There are 3 ways to turn a row about zero (a turn may also mirror it). The second row of each pair is the first, turned, with some noise. The first 21 pairs use one turn. New pairs use 2 turns, one after the other, and a turn may come again.
In the rows, 128 means zero.
Some pairs, each with its turns in order after it:
[115 179 117 113 156 141]
[ 87 152  96 139 142 124]
J177

[ 96 141 103 151  89 101]
[110 125 109 163 131 181]
J602

[ 86  98  79 164 115 133]
[138 155 183 163 164 131]
J478

[178 112  82 162  77 113]
[160  97 112 101  67 168]
J177

[136  87 170 176 168 133]
[183 111 115 137 139  63]
J177

[135 172 144 142 110 106]
[120 144 111  74 129 127]
J177

[ 86 172 126  83  76 175]
[144 149 167  64 107  66]
J478

[137 137 149  99 131 150]
[114 109 120 101 117 110]
J478

[150 138  98 139 178 141]
[ 83 126 103 144 165 131]
J478

[122 109  79 173 152  89]
[128 160 131 190 165 149]
J478

[127 104 120 167 132  82]
[137  80 148 152 101 151]
J602

[171 158 177 128 161 140]
[171 139 165  73 131 118]
J602

[102 179 172 135 164 121]
[105 159 106 109 178  85]
J177

[ 84 101 126 109  77  90]
[122 152  93 186  86 161]
J602

[ 87 167 147  84 153 113]
[106 188 171 129 129 138]
J602

[ 81 181 148 153 175 113]
[ 89 203 118 119  96 148]
J478

[179 103  96 109 118 165]
[158 106  89 136 157  67]
J602

[ 94  89 169 152 114  79]
[125 124 127 147  51 166]
J602

[117 115  91 134 114 169]
[136 114 110 163 129 173]
J177

[178 110  80 111 152 145]
[112  92  98 146 179  98]
J478

[163  80 163 146 123 148]
[160  74 148 128 129  98]
J177

New pairs. What belongs after each?
[102  75 147 174  80 132]
[108  62 131 136 106  77]
J177 J177

[147  96  80  93 108 121]
[176 144  90 120  92 121]
J602 J177

[ 93  94  90 133 141 177]
[171  99  72 138 131 122]
J177 J177

[ 97 154 126  77 120 118]
[131 149 149  72 105 150]
J478 J177

[136 147 134 164 109 134]
[107 101 139 124 139 106]
J602 J478

[ 88 175 135 162 130 180]
[ 67 145 122 155 177 107]
J177 J478

[ 95 121 176  94 113 163]
[124 117 197 104 146 149]
J478 J177

[ 90 142 137 140 137 177]
[101  95 158 118 141 101]
J177 J602

[120 121 154  98 171 111]
[162 154 176 139 131 128]
J478 J478

[174  92 120  84 176 154]
[118 128 180 207 117 141]
J478 J478

[180 123 121 101 146 148]
[172 115 173 152 116 126]
J602 J602

[150 120 131 172 110  98]
[135 104  94 120 121  96]
J602 J602

[135 132 106 118 157 178]
[ 97 152 163 150 102 123]
J478 J602

[163 139 170 101 171 122]
[149 135 182 158 149  83]
J478 J478

[162 145 127 145  76 139]
[109 106 102 174  92 130]
J602 J177

[117 142  86 128 173 147]
[157 145  80 124 126 168]
J177 J177

[113 112 111 167 117 123]
[135 109 105 103 158 128]
J177 J478

[ 98 150 133 173 106 130]
[ 94 143 100 110 143  95]
J602 J602

[ 92 164  82 123 100 108]
[169 135 175 124 159 167]
J478 J602

[156 146 124 171 149 138]
[148 128 125 166 160 108]
J177 J478

[ 76 153  88 153 124 101]
[114 137  84  78 133 113]
J478 J177

[137 115 166 123 168  92]
[164 141 161 151 112 165]
J177 J602

[147 118  80  94 170 127]
[126 140 101 161 105 183]
J602 J478

[177 104 178 129 178 100]
[121  83 183  76 103 114]
J602 J177

[147 157 149 118  85 100]
[125 188 114 137 116 103]
J177 J602

[156 109 158 177 161  88]
[ 85  95  89  98 162 111]
J478 J602

[ 80 143 171 178 140  99]
[144 144 148  43 137 116]
J478 J478

[ 93  98 177 140 151 132]
[130 171  81 146 118 156]
J602 J602

[ 81 145 162 137 145  75]
[130 107  99  82 157 181]
J478 J177

[178 172 159  95  87 179]
[160 173 129 195 127  68]
J478 J602

